The same things were measured in two ways. Each way mixes the same 10 hidden numbers, adds some noise and spreads widely along 7 directions of its own, which tell nothing about the thing.
Some things both ways: the first way, then the second way.
[  0 -29  61  22  -8 -34  -9  50  10 -29  -8  -1  96  32  39  44  61  54
  16  29]
[ 49 -11  -4 -29  13  51 -36  39 -19   5   2  28  -1   2  12  40 -48   5
  58  45   2   0   9 -42 -25   5  -7]

[-25  11   0  11  -4 -19  20  19 -23 -12  -9  16  17  42 -26  -2  19   8
  -5  24]
[-45  56  51  29  13 -70  15 -36  -9 -19 -29   7  20 -29 -46  21   4  21
 -33  34  55  84 -25 -17  29 -17 -37]

[ 34 -15 -66  24  11 -22 -48 -14 -41  71 -35  11  -1 -18  96 -72  -1 -24
  54  23]
[ 67 -20  -1  -1  30  62 -34  -3 -32  10  -4  26  16 -16  48  57 -56   4
  36  86  16  34  14 -60 -16 -20  -6]

[ 57  21  -7 -17  25  28 -31 -80  10  32 -54  -9  23 -22  16  -9  34  28
 -51 -16]
[ 17  -8 -56 -12   9   1  -6  37 -15 -47  28  -8  33  15  -6  36   5  27
  28  34  -2  24 -37   5   5  24  -2]

[ 13   6 -16  26  -8 -20 -34 -31  75  31 -50 -34  65 -21  39  43  17  58
  20  30]
[-39  27  55  13  28 -17  -7   4  18 -33 -46   3  -1  29  18  19  55  13
  25 -11  27  61  18  22 -49 -33  -3]

[ 35 -28 -57  -6 -29  35   5 -48   5  51 -28 -16 -49 -31  23 -15 -20 -10
  -5  -9]
[ 19  52 -53 -40  -8 -25  49  15  13 -32  57  20 -22   0 -46  -9 -24  33
 -12  32 -18 -11 -53 -24  46  26   4]

[ 13  11 -36  32 -14   7  21 -34 -26  64   3  17 -27 -14 -22 -55  34 -30
 -14   6]
[  0 -23   5 -26 -19 -14  25  -5  -3   3  28  28  -3 -17 -34   6 -31  29
  15  29  -4 -24 -21 -38  -4  26 -13]

[-23  48  82 -31 -27   2  -3  -4  94 -44 -72  11  73 -14 -23  29  47 -20
  27 -25]
[ 24  18  -3  -2   4   4  -4  15  10   3 -37 -20 -24   8   8  -5 -23 -52
   0 -35 -14 -12  17  32 -13   8   1]

[ -8 -41 -54  23 -11 -28   9  -7 -57  10  -4 -18 -25 -36  31 -17   1 -15
  -4 -12]
[-28  17  17  36 -52 -31  -9  -7  -7  49 -23 -11 -15 -26 -43 -28 -16   5
 -51  -3  23  27 -48 -16  22 -30 -39]

[ 33  21 -46  -7 -34  29  -5 -90  -8  44 -48  -1  12 -39  21 -10  30  -1
 -72   2]
[ -79   -2  -33  -24   -2   20   -7   -3   18   25  -22  -63    5  -18
   36   16   39  -13  -33 -112   52    7  -35   59  -75  -45  -40]

[ 25   1  12 -24  -2  21   9  10  37   8 -51 -58  11  -5  38  33   7   6
  33  -5]
[ 10  -7  13 -13   8   6 -17  21  10  10 -33  22 -34  26  21  21   5 -13
  18  61  36  84  43  -9 -27 -39 -30]

[-33 -21  25  38 -10   4  13  56 -50  19   7 -12 -11  18  -1   4  56  21
  -5   6]
[  4  10  21   5 -19 -37  -5 -11 -30  30   5  50   6  -2 -14  21 -21  69
   1  37  -1  49 -41 -47 -24 -47 -37]

[-25 -44  70   3 -28  -3   6  69   1 -66  43 -15  42 109  14   7  48  42
  -4  47]
[ 25   6 -27 -21 -24 -23  -3  -8 -17   0  34  39  31  -9 -11  -6   2  27
  -7  12 -18 -23  -2 -28  30  10  24]

[ -3  35 -45  44 -16  -7   5 -18 -42  53  55 -11   1  18 -15 -65  21 -11
 -26  54]
[ 16 -11 -23  -6 -22 -45  44  -6  20   6   9 -14 -13  -7 -34  14 -23  19
 -29  15  -1 -22 -23  31  -6  20 -18]

[-26  70   2  47 -43 -87 -24  45  56   5  16 -19  56 -38 -37  51   6 -32
  60  53]
[ -2   9  22 -16  24  46 -11 -26   3 -28  -7  18  37 -22  70   9  28  24
  28  -7  15  14 -11 -52 -41 -25  35]

[ 24  12  -5 -31  18  45  22 -42  10  14 -44  22   3 -11  -2 -58  10 -13
   2 -21]
[  6  26 -29 -19  17  15   7  24  15 -35  -1 -32 -15  17  -9  48 -30   1
  29  46  35  43  -7  26  -7  10 -29]

[ 16  46  -5  22 -16   4   7  16  47  33   0 -46  -5 -23  -8 -22  24 -11
  20  36]
[ 15  -9  -4  20  13   5  24 -24   2  26  17  14 -56  39  21   5 -12   5
 -22  37 -16  22  24  15   2 -47 -15]

[ 41  27  19 -24 -22  45  21 -19  30  50 -78   3  -8 -63  24 -31 -13 -82
  36 -46]
[ 38  -9   1 -12   0  26  -1  -7 -11  20  -5   6 -31   8   9  26 -20  22
  21  64  28  16  27 -29 -31 -40 -16]

[ 59   6 -47 -29 -12  25 -95 -20 -84  63   6 -43 -68 -13  44  12 -20 -28
 -30 -13]
[ 33  -8  22  -9  14 -69  -6  35 -38 -10   5 -21  33  -7 -45 -52  50  34
   3  -1 -35  10   2 -13  57   2  31]

[ -4  77   5  10 -35 -44 -63  85 -23   7  64 -39  33  28  -3  22   3 -11
  61  67]
[-38  34  27 -24  35 -11   3   3  20  -5 -27 -45  -1 -18  10  -7  46   3
 -15 -52  36  26   7  28 -18 -34   1]

[ 49   1  31  12  15 -22 -53  -8  16  30 -70  -3  36 -27  55   3  13   1
  26 -19]
[  8  20 -12  45 -14   3 -15   3 -33  17  -7 -20 -30  23 -49  19 -52 -24
  -4  21   8   4   4  14  29  -8 -41]

[ 29 -47 -31  33   9 -51 -37 -45   9  21 -66  -7  49 -69  75  43  20  35
 -16  -5]
[  12   49  -17   53  -37  -14    5    4    3   27   13   23  -29  -13
  -69   34 -103    6  -46   72    6   13  -72  -10   61   17  -50]

[ -1  42 -13   2 -30  10  50 -40  62  40 -48 -12 -26 -50 -49 -19  40 -60
  28 -27]
[-54 -19  10 -80 -45 -16  33  28  32  -6  -4  -2 -39 -16 -39 -68  -2 -52
  40 -54   0 -19  -5 -26 -16  50 -20]

[-10 -31  11   3   4  20  17  44 -20  14 -29   5   6  -1  45  -8  22  -5
  20   9]
[-41 -11  40 -57   0 -15  -7  16   1 -19  -8 -18  31 -14  -5 -27  47  26
  58 -56   8  -7  13 -10 -34   8  15]

[ 27  11  20 -18 -19  11 -31 -45  92  13 -46  -1  -6 -36 -20  14   0 -31
  18 -27]
[-37  16  62 -32  -3  -8  -7  14   0 -48 -15 -21   9  14 -24 -51  32 -13
  82 -33  -5  -2  45 -15  14  31  27]

[ 29 -48 -25 -26  -3  35  28 -40 -27 -31   0  12  21  21  31 -25 -34  20
 -69  16]
[ 37  29 -49  55  21  26   1 -25  13   4  -1 -41 -16  24  20  87 -32  16
 -48  68  42  22  10  74   6 -37 -21]

[ -5  41  23  29  14 -31  -3   1  43  15 -23 -11  41 -38 -29  -6  82  10
  44  -7]
[ 33   1  41   4  38  -3 -17  24  -4 -17  -1  15  -6  40   2  33   2  34
  50  69  -6  41  52  11   6 -14   9]

[-17 -16 -50  19 -13   3  19  29 -70  22  23  12 -15 -23  11 -25   1  -7
  -4  23]
[-17  30  -1 -38  35  36   0  22  24   8 -20 -75 -29   0  20  24 -24   2
  24 -44  27  13  -6  53 -47 -30 -31]

[  5  -6 -58   9 -23 -11  40  -4 -35  31 -10 -18 -75 -15 -10 -45 -19 -62
  28 -13]
[  3  24 -41  -3 -10 -18  29 -31  -1   5  29  -2 -16  -3 -18  -3  -8  -4
 -48  25  13   3   7   6  47 -11  -6]

[-14  34   9 -16 -16 -22  28  11   4 -46  18   3  30  -1 -42 -33  60 -20
  30   1]
[ -7  82 -17 -34  35 -15  -3   5  26 -36  28 -23  33 -17  -8  38  28  68
 -18  59  63  65  -2  20  61 -23  14]

Other things, the second way, with their names:
K105: [-18  -9 -70 -25 -45  24  19 -18   5   6  46  10  -5  20  39 -23  22  28
  -6 -35 -23 -20 -45 -10 -27 -28   6]
K951: [ 17 -36  13  16 -20   3   7  11  -3  48  -7 -26 -61  18 -32 -24 -15 -16
 -13  -1 -10 -45  31  21  -2 -16 -14]
K896: [ 31 -33  26  31  34  50 -27 -16  -9  24 -33 -14 -23  15  55  13  18 -24
  -3  37  23  19  74   5 -18 -53  12]
K789: [-32   8  17 -30 -26  -5   4   9  27  10  14  36 -10 -11 -29 -16  -2 -12
   0 -58 -13 -77   8   4  -2  37  15]
K916: [ -12    0    7  -49  -25  -17   -1   63  -18  -47    2   10   34  -40
  -37  -60  -38  -11   74  -18  -44   36 -112  -94   20   73  -12]
K291: [  0 -17 -10 -23   8  39 -22  31  20  32 -15  -5 -20  -2  22  42 -20  -5
   6 -11  24  -4  -2  21 -58 -17 -26]
K552: [-10  22   8  -8  15  -8  -2  12  34  -8  -8  -4  -5  19  14  28 -14   5
  13  10   3  41  12  50  -4  -1 -14]
K954: [ 13 -26  14  28 -28   4  14 -25  -9   3  13  39  -7 -23 -22 -40  12 -15
 -28  22 -11 -54  -4 -67  36  18  34]
K401: [-46   9   1 -11 -15 -12 -34 -20   3  -7  11 -11  72 -20   7  10  90  64
 -17 -11  60   9  19  10  12 -33  31]
K410: [-35 -18  16  -2  13  21   3   0   4  26 -10  -6 -36 -14   0 -17  12 -34
 -26 -23  25   1   6  -9 -11 -25 -18]
K727: [-53  29  -1  15 -38 -38  10  -3 -13   1  29  11   1   6 -57 -13 -33  22
  -1 -17 -16  12 -64  -2  33  13 -42]
K999: [ 33 -32  20  12  16  15   5  28   1 -26 -19 -29 -28  23 -14 -37  30 -50
  27 -44 -37 -94  54  22  -4  37  53]
K241: [ -5 -27 -17 -12   9  53  -8  47 -18   5  -1 -29 -48  16 -25   0 -56 -67
  44 -29 -12 -35   1   4 -11  32 -35]
K378: [-22  38 -46 -78 -18  10  -1  48  43   0   1 -56 -17 -25 -38  14 -56 -32
  16 -19  43   2 -15  43  15  47 -39]
K382: [ -2  31 -51 -27   9 -20  15  -1  17 -16  42  34  16  15  27  10  34  35
 -30   0 -14  28 -19  18  18 -16  17]
K589: [-26 -16 -71 -22  -1  44   5   0   9  -7  41  -4  25 -22  27  25  31   9
 -36 -63  13 -71 -47  10 -33   4  18]
K128: [-19  -6  39 -10 -24 -56   1 -15  -2 -15   8  72  23  19  -5  -8  54  60
  23  41   2  51  16 -37  -7 -21   8]
K515: [-77   7 -24  -7 -46  47 -22 -14  22   8  10 -22  11  -9  35 -21   6 -13
   3 -41  30  25 -37   2   1 -10 -18]
K248: [  1   3 -14  47  -2 -25  57 -35  24  24  34   5 -67  33 -33  10 -33  -4
 -65  10 -29 -52  12  66  31   0 -15]
K503: [-28  32 -14 -27   7 -35   9  -4  -3 -25  19 -45  37  -7 -21  23  54  84
  -1   8  48  30 -15  22   0 -34  -3]
K16: [-14  14  26  12  -6   2   3   0 -14 -12   6 -33 -10  -7 -40 -23 -43  -8
  27  24   0  15 -12 -16  56  21 -18]
K95: [-12 -29  53 -20  10  38 -20  12  13  25  -1  -3 -16   6  17   4 -26  10
  50   0  -6 -10  32   3 -23  -4  -8]
K608: [ 34 -18  71 -14  23 -55  22  59 -11  -2 -45 -13 -48 -11 -82 -36 -21 -31
  28   8 -22 -11  10 -26  -3  35 -13]
K955: [-62  36 -33 -35 -56 -63  24  18  18 -16  15   1  -3  -6 -80 -15  16   9
 -17 -32  29  -1 -38  15  16  28 -32]
K239: [ 11 -41  78  39  -9 -43 -18  28 -56   6 -51  39  -4 -22 -63 -42  -3 -34
  19  30 -11  29 -11 -92  12  17 -17]
K433: [ 85   0   6   3  51  23   9  45   4 -47  -5 -19 -27  24  12  -8 -21 -12
  41  79 -35  25  17 -14  34  21  36]
K140: [-58  45  33 -36 -12 -22  15  15  24   6 -45 -36 -49 -40 -63 -24 -29 -52
  -8  20  83  79 -11 -27  25   0 -67]
K231: [-17  37 108  34  20 -72  -8  -9 -20  -7 -41  10   4  11 -35 -18  14  39
  24  29  -4  85  14 -16  23 -33 -13]
K557: [-22   1  38  -9   6 -31  27  17  -1 -12  -2  -5 -13 -31 -58 -18 -29   0
   8  16   2  16 -44 -36  22  31 -26]
K697: [ 36 -17  59  46  11 -25  20 -11  -3  56 -56  17 -76 -29 -29 -42 -60 -93
 -61  48  -4  31  28 -33  47  -3 -32]
K53: [ 36   1  12  19 -18 -17 -13  -9   0  41  -4   4 -13   9 -22   0  -5  -2
 -28  -9 -14 -66  62  39  21  -7  23]
K275: [ 20 -27  13  24 -12 -14  13 -23 -33   2  10  37 -13   6 -19 -45  11 -33
  -9 -24 -45 -68  34 -34  24  15  32]
K794: [ -8 -32  -6   7   8  24 -13   1  -6   5  16  -7  27 -16  30   4  22  32
  -8  17   7  22 -34 -19  -1 -21   4]
K243: [-34  12  96  15  -1 -73  15 -40  15  14 -42  26  -2 -27 -33  -8  20  18
 -28  48  48  68  34 -17  19 -24 -19]
K379: [ 49  37  18   4  45 -30  11  17  22   3  13  -2 -17  21   1   6   5  45
 -25  28 -34   3  22  47  37 -23  33]
K517: [ 27  23 -22 -50  -8  -4   4   8  17 -18   1 -29  13   8  41 -31  -4   3
  37 -27 -33  20   0  18   3   4  21]
K774: [ -9 -15  15  24  15  20  -9  -6   0  16 -13  -3  -9  -6  12   3 -18 -45
 -17 -31  -9 -25  15  20   6   9   0]
K692: [-40  45  -7 -24   5 -33  26   5  18  -4  20  -8 -30  13 -35 -29  20  -7
 -28 -37  -2   2   7  34  40  -4  -5]
K763: [-49   8 -11  26 -16   6   1   3  -6 -11  34 -10   1  15 -17 -32  23  18
  -9 -32 -19  -9 -48  -2  34  -2   2]
K553: [ -1  19 -47   2  23  18  27 -17  17   9  18  13 -29   5  22  46   5  13
 -57  -5  21 -16 -22  24 -37 -38 -10]
K388: [-53  30 -24 -29  30  -5  -5  19  21 -27  19 -40  17  18 -10  33  64  30
  -7 -44  42  -4  20  74  -3 -11   6]
K343: [-45   1  24  16  41 -39  22  -1   9 -53  -2 -43  17   7 -10 -38 108   4
 -24 -34  11  14  16  32  31  -2  38]
K607: [-13 -37  35 -15 -10   2  -7  19  11  18   4 -48 -12  12 -19 -34   0  -3
  36 -20 -17 -33  42  38  19  18   6]
K839: [  5  -5 -26 -42 -24 -10  18 -13  10 -16   6  14  16  -9   7  10  -1   2
  17  -6   9 -15   0  -9 -28  21   3]
K689: [  8  28 -21 -45  12  19 -24  37  -2 -37 -16 -64  27   8  23   1  19  20
  60 -21  15  39 -10  15 -21 -13   5]

Some of these things the first way, each followed by its name:
[ 13 -19  25  -3   8  36 -22  43  31  31 -20 -51 -15  34  51  -7  19  15
  56  12]  K128
[-30 -38 -50  55 -19 -18  78  23  -9  14  14 -44 -51 -32 -11 -23   6  -8
  10  11]  K105
[ 13  35  24   9  -6   1  13  37 -39  14   9 -16  24  -7   2  -7  21 -24
 -10  15]  K503
[ -7 -24   3  -4  -3 -33  10  62  14 -61  28 -51  -3 -16  -7  69 -12   0
  -7  25]  K515
[  1   1 -27  -4  17  11 -45   7   5  25   3 -21 -10  -1  25 -19  30  18
  30  18]  K552
[-26  38 -16  56 -11 -71   1  55  12  27   6 -40  42   0  24   2  31 -16
  67  67]  K243
[ 12  -4 -44   5  -6 -16  -9  -3  13 -30  64 -28  30  18  -5  -1 -26  39
 -16  62]  K433
[ 20   6  54 -86  40  74  19  62 -19 -55 -50  13  17 -12  42  -5  -1 -26
  -8  -9]  K794
[ 14  78  29  -9 -28 -12 -17  -7  79  25 -68 -28   2 -64 -36  26  58 -44
  55 -33]  K692
[-30 -33 -57  32 -38 -18  21 -44   4 -16  32 -15  14 -17 -16  -2  64  47
 -41  29]  K379
[ -2 -66 -10 -21  -4  51  -4   5  56 -12 -64 -42   7 -25 114  15 -18  12
 -22  29]  K517
[ 21 -20  43 -42 -40  46  -4 -17  38 -21 -26  20 -19  55 -13  -6 -14 -23
  -9 -17]  K275
[-31  25  -8  44   8 -47  42  42 -48  36 -47  13  36 -39   1   9  36 -11
  56  -6]  K608
[-28 -20 -11  48  18 -65  32  81 -49 -38  62  -1  -3   9 -34   0   5   3
  11  44]  K16
[ 42   5   8 -29  23  30 -22   3 -37  27 -28  29 -27  -1   2 -37   9 -14
  26 -32]  K241
[ 11  13   2   9 -31 -27 -15 -20  30 -12  32  13  50  34 -24 -23  -8   6
  26  22]  K999
[ 29  -8 -25 -13 -12   0  21 -22  20  -9 -33  -7  22 -15  45 -37 -14 -22
  16  10]  K896
[-60  27  62  -1  41 -10  32  41  32 -66 -39  31  59 -10 -49   4  93  24
   5  -2]  K916
[-38  34  35  43 -14 -40  23  76   8   9  16 -16  37  39  -9 -22  30 -23
  73  46]  K839
[-18 -22 -30  10   9 -23  11  53 -68   4  -3 -26 -35 -38  11  28 -28 -23
  25 -20]  K689
[-44  11 -10   7  -3 -21  42  57 -11  -7 -27 -44 -44 -29 -38  43  41 -15
  53 -27]  K382
[-16 -17   4  27 -30 -40 -42  31   7  20  22   8  12  29   7 -14  54   7
  87  12]  K789
